The rows are grouped in 3 different ways at once. Each group adds its own fixed numbers to the row, and there is some noise. The rows also spread widely along 12 directions, which tell nothing about the answers.
Some rows, each with its group in each grouping after it:
[ -1   3  -6 -10  -3  -7  -8  -9   6   3   2   4  -6   1 -26  -1   5  -1
  15  13  -9  -5 -15   1 -17   1   4   3   9  13 -14   9  -4  -5  20  -3
  15  -7   7   5   6] -> Muvin k_257 k_695
[  1  11   8   5   0   5  17  -3  -5  -5   2  -3   8   8   5   9 -10  16
 -13 -15   5   9  -1   2  -2 -15   8  -2  -6  -4  10   0  -3   6  -7 -12
   1  11   0  -2 -12] -> Pevep k_130 k_530
[ -9  -3   5 -13   4   1  -9   4  -7   8   0  -4  -1   1  -3  -6   4 -19
  11  12  -1  -7 -14 -10   4   5  -9   5  -1  -4  -8   0   2   0   2 -10
 -11   1   2  -1   7] -> Muvin k_257 k_530
[-15   2  -2  -3   3  26  -8   3  -1   3   0  -6  -3  12  -2   5  -2 -11
   1   3  -1   6   4   0  11   3   9   5   4  -8 -11   2  -9  -2  14  -2
 -10  -2   5   6   3] -> Mirek k_103 k_651
[  0   2  -6   2  -1  -9  -2  -5  -2   1   3  -2   2  -2  14  -4  10   8
  -1  16  -8  10   4   3  -2   1 -15 -12  -4   2  -2  -4   2  -3  -1  15
   9  -6   3   7  -2] -> Mirek k_130 k_193
[-10  -6   9  12  -3 -18  18  20   4   2   6 -17  15  -3  21  10  -6  -6
  -5  11   0  -3  -4   7   4  -8 -14   2  -3  13 -10  -8 -14  -6  -7   7
  -8  -2  -5   9 -12] -> Pevep k_103 k_193
[ -9   7  -7 -12   6  10 -11 -19 -28   1 -16 -10 -20  10   0  -6   7  -2
  -8   5 -10  30  17   4  -1  -4 -22  -5 -11  -3   7  -2  10  -4   2  13
  19  -2  11  -3   3] -> kifu k_103 k_651
[  3  -6   5  -2   3  -5 -16  -1   6  -6  11  -1  -5  -2   3  -3   6  -8
   4   4   1  -7 -16  -2   0  14  10   5   9   0  -6   4  -2  10  -4   1
   1   6  -7  -7  10] -> zemef k_103 k_695
[  6  15 -13   7   0   2   1  12 -13  -5 -12 -14  11  17  17  24 -10  10
  -8  -9  -3  12  11   4  14 -10  -2   1 -26   8 -10 -12  15  12 -24  35
   7   2  13   8 -15] -> kifu k_257 k_530
[ -1  -6   6  -8   2 -13   6   7  -7  11   2   2   1  -5  -3 -10  -4 -11
   7   3   2 -11  -3 -11  -4   0 -18  -3  -4  -2   8  -1   5  -4  -1  -6
  -9   3   1   1   0] -> zemef k_103 k_530
[ -2  -8  -7  -9  20   7  -5  12  -5  18  -3   8 -13  -9  -3  -2   4  -5
  10 -15  -2 -14  -2 -10  -3   2   0   4  -8   5  -1   7   8  15   6  11
 -21   4   9  -6   7] -> zemef k_257 k_651
[ -3  -1   4   2   2  10  -4  -5  -3  -4  15   8   8   0   6  -7  -1  12
  -6   0   0   5 -15  -3  -2   2  12  -3  10  -4   3   3  -7  14   0 -10
  -5   4   1  -6  11] -> Mirek k_103 k_193
[ 11  -3 -19  -1   8   7 -25 -11  -3   1 -14   3 -10  -7  -7  -9  -6   6
   6 -16 -12   4  -2   0 -12   6  13  15   0  14   6  15   9  14  -8  14
  10 -10   4 -19  17] -> Mirek k_257 k_651
[ -2   0  -2  12  -7  -1  -1   3  10   9   2  -5   8   2   4 -10 -10  -8
   7  14  -8  -2  -1   2   0  -3   3   0   8   5   0   5  -8  -1   3  -8
  -4  -4   0   2   4] -> zemef k_130 k_193
[ -7   5   3   8   6   1  13   4  -3  -7   5  -7   3  -5  12   7  -1   7
 -16  -8  -2   5   0  10  -1  -6   6   0  -2   4   2  -1 -11   3   1   4
  -7   3  -3   1  -8] -> Mirek k_257 k_193
[ 18   9   6 -21  -7   0  15 -14  -6  -2   9  19  12  11 -25   3   2  26
   3  -8   7  -3 -16 -17 -11  -6   1 -17   0  -8   4   2  12   8   4 -21
   7   6   9   3  -4] -> Muvin k_130 k_651
[-13  -4  -8  11  20   5   5  13  -1  24   9   3  -8 -12  19  -9   5   5
   5  -6 -10  -8  -8  -1  -3  -7  -4   5  -6   9   1   8  -6  21   8  13
 -22  11   7  -3   8] -> Mirek k_130 k_193
[ 15  -1  15 -16  -1 -22  16  -2  -6 -16  -4 -10  -1  -5 -11   8   2  -8
  -9 -15  11  -9   0  -3  -8   1  -9  -1  -6  -1  11   0   6  -9 -11  -7
   2   1 -15  -4 -13] -> zemef k_257 k_651
[  0  -3  -7   6   5 -10  13   5   6  17   1   3 -16 -15   1 -14   4  -6
   9   1  -9 -15   9   0  -7  -3 -14   0  -1   7   8   6  -3  -4  12  14
  -7   5   1  11   3] -> Mirek k_103 k_651
[-10  -6  -4   2  18  10 -17   1   4   8  14   4 -28 -10  18  -5  25  -9
   4   2  -6  -3 -15   0   4  15   6   8   3  -2  -8   7  -9  23   7  20
 -12  19  -2  -4  19] -> kifu k_103 k_651
[  2  -2  -7  -2   3  17  -7   3   4   8  -4   6   6   6 -12   1 -16   4
   6 -15   0  -2  -5  -7  -5  -4  19   8   3   5   1  11  -1  11   5  -9
  -7  -4   8 -11   6] -> zemef k_130 k_651
[ -3  -3  19 -25   9 -14  17  -1  -8  -2  15   7 -10 -10 -18   3  15  -2
  -3  -6  12 -11 -23 -13 -14   2  -8  -4   0  -6   4   2  -5  -2  15 -21
  -9  11  -6   0  -3] -> kifu k_257 k_530
[-17  10 -17  31   1  28 -26   8   4  11 -12 -15  -7  10  35  -8  -5 -22
   2  22 -16  14  32  15  30   6   7  -3  -1 -10 -10  -5  -1   2  -3  24
  -8  -2  10  11   6] -> zemef k_257 k_530
[ -1  -1 -13  -8  15  24  -9  -1 -10   9  -4  17  -1   0 -13  -4  -7  18
   1 -21  -2   4   3 -12  -7  -3  11   1  -3  -1   7   6  11  14   5   5
 -10  -2  14  -9   9] -> Mirek k_103 k_193
[  2   3   1  -2  -5  -4   7   4  -6  13   4  -2  13   8   5  -8  -5   1
  11  12  -4  -5  -6  -9   6  -6 -12  -6  -4  -3  -2  -2   8   4  -4  -5
  -6   2   6   8   1] -> Mirek k_130 k_193
[ -7   4   3  12   5  -4   7  -5   0   2  13  -1 -11 -13  18 -13  12   4
  -8   8  -6   0   5  11   2   2  -2 -11   6  -6   6   0  -7   5   8   3
  -3  11  -4   7   3] -> Mirek k_257 k_695
[-12   1   8  -8   8   2   5  -4 -11   5   2  -5 -10   4  -3  -2   5  -4
  -1   3   1   3   1   0  -1  -5  -9  -1  -2  -5   2   1   1  -1   7  -5
  -1   9   2   2  -1] -> Pevep k_103 k_695
[  6   9  -7  15  -3  11   1   6  -1   4  -6  -4  13   9  20  -3  -7   4
   0   3  -4   4  15   1  18  -5  -3 -10  -9 -10   2  -9  12  10 -18  12
  -7   4   5   7  -5] -> Muvin k_130 k_193

New rows, each followed by its group in each grouping:
[-14   3  14  -8 -10   1  12   5 -10  -4  -3 -16  18  10  -7   6 -15 -15
  -8  12   9  10   3  -1   7  -8 -11  -5  -1  -8  -3 -10 -10 -22   8 -27
  -4 -12   0   7 -12] -> kifu k_257 k_530
[ -9  -8   4 -10  11  -3  -7  -4  -5  -8  -4  -5 -10 -17  -4  -2   5  -9
 -10  -8   2   6  -4   2 -13   8  -4   8   1   2   7   5  -9 -11   8  -6
  -2 -11  -9 -12   0] -> Mirek k_257 k_530
[ -6   4   8  10   3  -1  13   0  -4 -11   2 -11   0  -9  19  -2   4  -1
 -20  -1   3   7  15  10   6  -1  -5 -10   0 -10  10  -7  -7  -7  -2   1
  -9   1 -10   5  -9] -> Mirek k_257 k_193
[ -3   7  12 -23  14  -8  14 -20 -27 -10   5  -2 -21   2 -13   5  17  11
 -16 -13   2  14 -13  -2 -19  -8 -13  -1  -9   1  12   4   2   7   3  -2
  12  19  -2  -7  -2] -> kifu k_103 k_193
[ -9  -8   5   0   3  -9  29  23  -1  14   7   8  18 -10   3   4  -7  10
  -6   0   4  -8   8  -6  -5 -11 -18 -19  -5   4   2 -10  -6 -10  14   0
 -20  -9   9  13 -15] -> zemef k_103 k_193
[-14 -10 -14  -4   2  11 -30 -18   5   9 -10   6 -26 -14 -16 -23   7 -17
  10  20 -14  14   9   4 -15  14  -5   2  16   2   3  11 -12 -18  29   0
  11 -20   3  -5  22] -> kifu k_103 k_651
[-13   0 -21  24 -15  -1 -36  -6   9   1  -9 -17   9   1  22  -9  -9  -7
   2  40 -26  27   4  21   1   8  -2   2   9  19 -19   0 -17 -13   3  17
  26 -31   8   3  10] -> Mirek k_257 k_530
[ -8  -9  -5   3   3   5 -16   3   0 -14 -18 -22   5  -2   4  12 -12 -13
 -13  -9  -3  17   1  13  -5   1   0  20  -1  18  -6   0 -14  -8  -9  12
   7 -22  -7 -17  -4] -> Muvin k_103 k_651
[ -5 -20  -7  -2  11   5 -18  19  10  18  -4   7   3 -12  -2  -9  -7 -16
  22   0   1 -19  -6 -15   1   9   0  14   5   5  -6   7   4   4  -1   3
 -26  -8   2  -8  15] -> Pevep k_103 k_193
[ -9  -6  -4  12  10   0   8  12   8  21   7   5   2 -11   8  -7  -9   8
   7  -5  -5  -9  -6   1  -7 -10   1   4   1  11   2   8  -8  12   9  -2
 -13   4   6  -4   4] -> Pevep k_130 k_695
[ -2   8   8  -1   9  -3  15  -7  -3   3   4  -6 -19   0  -4  -5   6  -8
  -2  -8  -3  -5  -5   2  -9  -9   2   6   0   0  13  12  -5   7   5  -7
  -3  21  -7  -2  -1] -> zemef k_130 k_193
[  0  -7  -4   9   0  32 -13  18  32 -12  18  14  23   3  -8  21 -18  12
  -2 -20  14 -12 -16  -4   8  12  57  10  20  -3 -19   5 -19  13  11  -9
 -22  -9  -1  -2   4] -> Mirek k_103 k_695
[  5 -12  -2 -25   0  -8 -26   1   5  -1  -9   1  -7  -4 -20  -3  13 -24
  20  19   5 -10   6 -11   1  24 -10  -6   4  -9 -13  -2  16 -21   9   3
   2 -19  -2   4   5] -> zemef k_257 k_695
[  3  -6  -7 -10   4 -11 -20  11 -16  14 -11 -15   4  14   5  -6  -8 -21
  22  10  -9  -8 -13 -13   6   0 -17  18 -13  14 -10   1  22  14 -25  16
  -1   3   7  -8  12] -> zemef k_103 k_193
[  2  -2  -9  26 -19   4 -13   1  17  -6  -2   2  21  -3  16  -8 -20   5
  -7  18  -8  13  18  10   4   5  10 -13  13   1   1  -7 -12 -13  -2   2
  10 -23   3   6  -2] -> zemef k_103 k_530
[ -6  -3  10 -16  21  -8  28   3 -23   6   6   9  -5 -13  -6   1   8  18
 -14 -24   4  -2 -10  -9 -19 -15 -21  -6 -14   5  15  -2   3  10   5  -1
 -13  12   5  -7  -7] -> Muvin k_103 k_193
[ -4  -6   8   7  17 -13  16  19  -4  -1  -3 -17  -6 -20  22   1   2 -15
 -11 -18   5 -13   6   7   8  -2 -15   7 -13   1   9  -6   1   5 -15  15
 -22   9 -14  -5 -10] -> Muvin k_257 k_695
[ -8 -11  -3  -4   5  -6  -8   7  -1  -7 -12 -12   8 -14  -5   7 -13  -7
  -9  -9   1   6  -4   4 -12   1  -2  15  -2  16   0   3 -12 -15   1  -1
   0 -26  -6 -14  -5] -> Mirek k_257 k_530
[ -7   0   4   7   0 -10   7  -5 -10  13   1 -10   7  -1   7 -18 -11  -3
   2   6 -13   3 -21   2 -12 -16 -13  10   1  16   8   9  -8  11  -6 -15
   1   6   0 -13   9] -> Muvin k_130 k_193
[ -1  10   2 -14  -6  11  12  -4 -16  -7  -7  -6  20  21 -22  15 -19  13
  -8  -9   4  13   1  -3  -3 -15   5  -2  -4   3  -5  -1   1  -6   6 -18
   7 -12  11   3 -11] -> Mirek k_257 k_651
[  0 -11  -9  -9  12  25 -28   9  18  -7   6  17  -1  -2 -18  18  -1   5
   3 -20   8  -6 -12  -8  -5  18  40  10  11   2 -15   8  -5  11  14   5
 -11  -9   4 -12   9] -> zemef k_103 k_695
[ -6  11  -4 -12  10  17  -8  -6 -19  -8 -12  -9 -16  14   2  12   9  -4
 -10  -6   3  20  19  -1  12   2  -7  -2 -17 -15   0  -9  13  -2  -4  20
   5   7   6   4  -7] -> kifu k_103 k_530
[ 2 -1  5 -3  4 -4  2 -5 -4 -6  3  0 -8 -6 -3 -5  1  1 -5 -7  4  1 -1  0
 -3  3  0  0  1 -3 10  0  0  2 -2  0  2  7 -5 -4  3] -> kifu k_103 k_695
[ 16   3  -8  -1   0  15 -13   3  -3  -5 -23  -5   9  10   5   2 -11  -4
   4 -11   8   3  29  -9  21   4  -1  -3 -12 -18   9  -6  29  -1 -28  12
  -6  -6   0  -2  -6] -> Pevep k_130 k_193
[ -1   5  13  12 -13   4  27  16  15  -3  15   1  26   5  12  10  -7   7
 -11   9  11  -4  12   2  13  -5   5 -26   5 -16  -2 -13 -12 -11   9 -14
 -18  -2  -2  23 -20] -> zemef k_130 k_193
[ -6   0   6  -8  -9  -3   5  -9  11 -16 -11 -12   2  -3 -28   8  -6 -13
  -8   4   4  10   6   8 -17  -3  -2   4   9   4   3   4 -18 -35  19 -18
  10 -24 -12   0 -13] -> Muvin k_130 k_193
[  8 -11  -5  -1   6   4  -4   3   3   3  -5   9   7 -16   2 -13  -8   6
   0 -14   5  -5   7 -10  -2   5  -1  -3   0  -6  17   2   7   0  -5  -3
 -15 -10  -5 -12   4] -> Mirek k_130 k_193
[  1  -2 -11   3   2   0  -9   6  -4  -3 -11  -2  10  -3  12   8   1   7
  -8   6  -4  13  21   4   3   4 -10 -16 -10   3  -5 -12   9  -7  -5  25
   2 -21   9   4  -8] -> zemef k_257 k_193
[  1  -3  -5   7  -3   4  -8  13  13  -1   3  -3  11   4   7  11  -5  -3
   5   2  -3  -6 -15   0   4   3  12  10   3  11 -18   0 -10  10  -5  11
  -4  -4   2   1   1] -> Muvin k_103 k_651
[ 11  18  -6 -14   3  26  -6 -20   6  -7  -3  14 -20  18 -35   9   9   5
   6 -12   2   2  11  -7  -6   4  29  -5   5 -17   4  14  11   0  17  -3
   6  11   4   6   0] -> zemef k_130 k_193
[  7  13  -4 -12  -2   9  -1  -8 -25  11  -4   7   6  21  -6  -8  -2  11
  11   9  -3   7   6 -15  11  -6 -10 -17 -11 -13   2  -6  29  14  -8  -1
   1   9  20   9   7] -> kifu k_257 k_193
[  5   1  -2   7   7  -8  -3   0  13  -6   5  -5 -15  -9   8   5  10  -3
  -3  -6  -3  -6  -1  10  -4   7   9   4   1   4   1   6  -4   5  -1  17
   4   9 -10  -2  -3] -> zemef k_130 k_695
[-10  -2  11 -21   8  -3   5 -16 -24   7   4   5  -9  -4 -16 -19   1   1
  -2  -2   1   6 -13 -11 -18  -5 -17   0   0  -5  17   7  -1  -3  12 -26
   2   6   3 -10   8] -> Mirek k_103 k_530
[ -9   2   2 -16  18   9  11   2 -20  16   3   2 -12   0  -9  -4   3  -1
   4 -16  -1  -8 -10 -10  -5  -9  -4   7  -8   0   4   9   4  15  11  -9
 -18  13   8  -5   7] -> Mirek k_257 k_651
[-12   1  -5  -1  10  11 -22 -17 -25   1 -19 -14 -12   3  23 -14   8  -6
  -9  12 -10  35  22   8   6   1 -24  -6  -9  -9  11  -5  12  -2 -13  11
  10  -7   4 -14   5] -> Pevep k_130 k_193
[10  1 -1 -4  3  0 -5 -5  2 -3  3  6 -8 -2 -1 -2 10  1  4 -5 -2 -7 -7 -5
 -1  8  2  0  2 -4  2  3  5 11 -6  9  1  9 -2 -1  5] -> Muvin k_103 k_651
[ 12   9   4   2  -7   7  -2  -3   4  -6  11   3  10  10   9   0   0   6
   2   3   6  -3  -5  -8  14   6  10  -8   0 -19   0  -3   6   9 -11  -6
  -3  10  -3   7  -1] -> Mirek k_130 k_530
[  2   7  -2  27  -9  11   5   3  31   5  17   8   4  -1   3  -8 -12   2
   6   3  -5 -15  -2   8   3  -1  35  -1  21  -3   1  12 -19   9  15 -14
  -8  11  -3   8   6] -> zemef k_130 k_695
[ -3  -7 -10  20   4  21 -13  11  16   8   0   6  14  -6  11  -3 -17   6
   3  -9  -2  -1  -1   0   4   1  24   8   9   3   1   7  -8  13  -3  -4
 -19  -8   2 -12   9] -> Pevep k_130 k_193
[ -4  -2  -1 -11   8  -3   1  -8  -1 -12 -10  -9 -10  -8 -20  12  -5   0
 -13 -23   1  10  -5   5 -25  -5   4  19  -3  15   9  13 -13 -13  10  -5
  11 -11  -9 -15  -9] -> Mirek k_130 k_530
[ 11  -8   5 -18 -13 -13 -14  -4  -1 -12  -8  -7   9   3 -12  -3   0 -19
   8  19   8   1   3 -12   5  15 -17  -3   3  -9  -2  -8  12 -21 -11  -4
   8 -16  -8   3   1] -> kifu k_103 k_193
[  3   4  11  -9   3   9  -1  -1   0 -13   1  -6  -1   8  -9   7  -3 -11
  -4 -11  11  -6   2  -2   8   7  19   2   4 -14   0   2   3   0  -2 -14
  -8   7  -8  -2  -2] -> zemef k_257 k_695
[-10  -1   1  -7  14 -10  17  -5 -13  -3  -9  -8 -17 -11 -15   4  -3   3
 -17 -22  -2   9  10  11 -26 -14 -11   6  -7  17  17   6  -8 -11  13   4
   9  -2  -2  -9 -11] -> zemef k_103 k_695
[  7 -15   3 -18   8 -10 -17  -3  -7 -11   3   5   4 -12   4  -3  13   3
  -3  -1   8   2 -11 -12  -4  19 -11  -5  -1  -5   2  -5  11   1 -13   8
  -1 -10  -6 -12   6] -> Mirek k_103 k_193
[  4  -3  14   9   1 -15  10  -3  -2 -16  15  -1   8 -12  22  -2   9  11
 -20  -2   3   4 -14   6  -4   2  -4  -8   4   0   9  -7 -11  10 -16   1
   0   8 -14  -6  -2] -> Muvin k_103 k_193
[ -5  -3  15 -31   9  -3   4 -10  -7  -3   9   1 -12  -2 -21  -1  17  -7
   2  -1  12  -5 -13 -11  -8   7  -9  -3   3 -15   4   4   1  -9  19 -22
  -3   5  -7  -2   0] -> Mirek k_130 k_695
[ -1  -9   9  11   9 -19   5   3   5  -4  20  -2  -9 -23  30 -10  16   0
  -9   3   1  -9  -9   7   1  11  -8  -5   5  -2   7  -4 -10   9  -5  11
  -8  13 -15   0   3] -> Mirek k_103 k_695
[  2  -3  -6  -8   6  -2  -5  -3   3  -3  -9  -3  -4  -4 -18   8  -6   0
  -1 -13  -3   3  -4   1 -20  -3   7  13   0  15   3  12  -4  -4   5   0
   6  -9  -3 -13  -1] -> zemef k_130 k_193
[ 10   2  -9  -5  -4   8   0 -11   6 -11 -13   2   4  -2 -22   7 -13  12
  -8 -19   2  10  13   3 -14  -4  11   2   2   3  11   8  -3 -14   8  -5
  12 -20  -1  -5  -7] -> Mirek k_130 k_651
[ 14  -1   3   0  -7 -23 -19 -17  -3 -10  -3 -16  -2   2  13 -12   4  -9
   7  17  -4   7  -8   5   1   9 -12   5   1   2   3   1  11   3 -26   4
  24   2 -12 -11   8] -> Pevep k_130 k_695
[ 15   3   2  13   1   1   2  -5  18 -13   9  11  -7 -13   6  -4   6   6
  -7 -10   2 -11   6   4   0  11  25  -9  12 -10  12   5  -1   9  -5   3
  -8  11 -13   1   2] -> zemef k_257 k_193
[  4   7 -13   4  -3  -4  -4 -16   0   3 -11   1 -12  -4  -9 -10   1   7
   2   7 -13  14  11   6 -14  -5  -8  -4  -1   8  10   7   2  -6   7  12
  18  -5   5   1   3] -> kifu k_130 k_193
[  6  21  -5   0   4   3  15 -21 -16  -2 -10  -8 -18  10  -5  -5   2   9
  -8 -11  -8  13  19   6  -5 -15  -5  -2 -11  -4  19   7  11   1  -3   8
  14  15   1   5  -7] -> Mirek k_130 k_193
[  4  -6 -12  13 -10   8 -23  10  20  -8  -6 -14  12   5   7   7 -16 -15
   6   4  -4  -2  -2   5  10  11  20  19   9  11 -16   3 -11  -2 -10  13
   2 -16  -7  -1   5] -> Mirek k_103 k_651
[ -3 -18 -10   4   6  -8  -9  14   2   8 -15 -10  15 -17  -3  -4 -31  -5
   2 -19  -1  -1  -7   0 -13  -8  -4  25  -5  26   8   8  -6   1  -8  -2
  -5 -22  -2 -27   6] -> kifu k_130 k_695
[  4  -6  -1  -5  -8   0  -4   5  24 -12   1   5   7  -4 -28  16 -12  -2
   0  -9   6  -8  -6  -3 -16   6  23   9  12   9  -6   8 -17 -18  15  -9
   3 -18  -6   1  -6] -> zemef k_103 k_530
[ 14   6  -1   6  -4  12  -9  -7  -1 -13   5   8  15  12   3   3 -12  20
  -9 -11   1   7  -7  -3   1   1  26  -4   6  -2   4   2   5  20 -17  -3
   5   5   2  -9   5] -> zemef k_103 k_193
[ -3   0  -7  23  -5  11  -5  11  10   2  -8 -14   9   3  14  -9 -23 -16
   2   1  -5  -4  13   5  16  -2  11  13   6   0   3   3  -5   0 -13   4
 -13  -2  -6   2   4] -> Mirek k_103 k_193
[ 15   7  -3  23 -18  -1   1   6  29 -16  14   9  18  -3  16   9   3  14
  -4  16   2  -4   7   6  15  12  22 -23  11 -10 -11 -11  -7   0  -4  14
  -1  -6  -4  22  -6] -> kifu k_257 k_193
[ -3  -2   2 -11   5  15 -22 -14 -16 -15  -9  -7  -4   2   3  -5   0  -5
 -14  -6   5  22   8  -2   3  11  -2   1  -1 -15  11  -4   5  -6  -9  -3
   6  -9  -4 -15   4] -> Mirek k_103 k_530
[ 10   8   2   8  -7 -10  15  -9   1 -11  -3  -1  -1  -7  -1  -4  -3   8
 -12  -2  -1   4  14   7  -5  -4  -1 -11   0  -2  15  -2   0  -7  -3   2
   8  -1  -6   6  -7] -> kifu k_257 k_193
[ -3  -3   3   2   7 -15  11  18  -9   1  -1 -20   9  -4  17   5  -8  -8
  -4  -6   2  -7  -1   3   8  -5 -14   7 -13   8  -3  -7   3   4 -15  10
 -11   1  -5   0  -8] -> Mirek k_257 k_695
[-16   7   3   2   1   9   9   8   6   7  11  -6  -1   8   6   6   4  -8
   2  12  -1  -1  -5   1   8  -4   0  -1   0  -7 -11   0 -14  -4  18  -5
 -10   7   2  16  -6] -> Mirek k_130 k_530
[ 10 -10 -12  -3  -2 -27  -8   5   1  13 -10   8   4 -18   2  -9   3   5
  14  15  -7  -7   9  -7 -10   5 -28 -13  -9  10   0  -6  16 -12  -6  19
   8 -20   8   6  -2] -> Pevep k_257 k_530
[10  5 -1 -4 -3 -1  0 -6 -4 -7  1 -6  4  8  4  5  0  7 -3 -4  1  5 -4 -1
  3  0  1 -1 -4 -3  1  0  4  6 -9  3  8  1 -1 -1 -3] -> Mirek k_130 k_651
[  2  -1   1 -14   3   4 -18  -3   1  -6   1  -3 -10   9 -10   5  10 -14
   9   6   0  -3  -7  -8   2  13   7   6   4  -4 -10   5   6   1  -1   5
   2   3  -3  -1   6] -> zemef k_103 k_193
[  1   5 -11   7   5  13   2 -10  11  -3  -4  10 -18  -7 -18   4  -3  12
  -9 -21  -8   5  13   9 -19  -4  23   3   7  10  10  15 -12  -1  20   8
   7  -1   3  -1  -1] -> zemef k_103 k_651
[  2 -12  -6  25  -9   3 -15  17  26  12   8  11  22 -13  24 -16  -9  -4
  15  24  -4 -14   5  -3  18  14  10 -13  16  -7  -8  -5  -3   2  -6   1
 -21 -14   0   8  11] -> Pevep k_257 k_193
[ -6  -2  23  -2 -11 -16   5  -6   4  -9  18 -18   0   3   5 -13   5 -27
   4  26   1  -8 -25   1   3   6  -3   9  18  -5  -3   4 -19  -7   0 -26
  -2  11 -22   4   7] -> Mirek k_103 k_193
[  5  12   0   3  -7  10  -4   3  14  -5   6  -8   1  20  -2  12  -2 -11
   9   5   3  -7  -2   0  14   4  23   3   6  -9 -14   4   0   6   1  -1
   0  11  -3  10  -3] -> zemef k_130 k_695
[ 10 -14   3   6  -4 -20  -1  -1  20   2  19  20   6 -22   1 -13   6  13
   9  11  -2 -16 -21  -6 -16  11   4  -8  17   7   2   6 -10   3   3  -4
  -2  -2  -7  -1  11] -> Pevep k_103 k_193
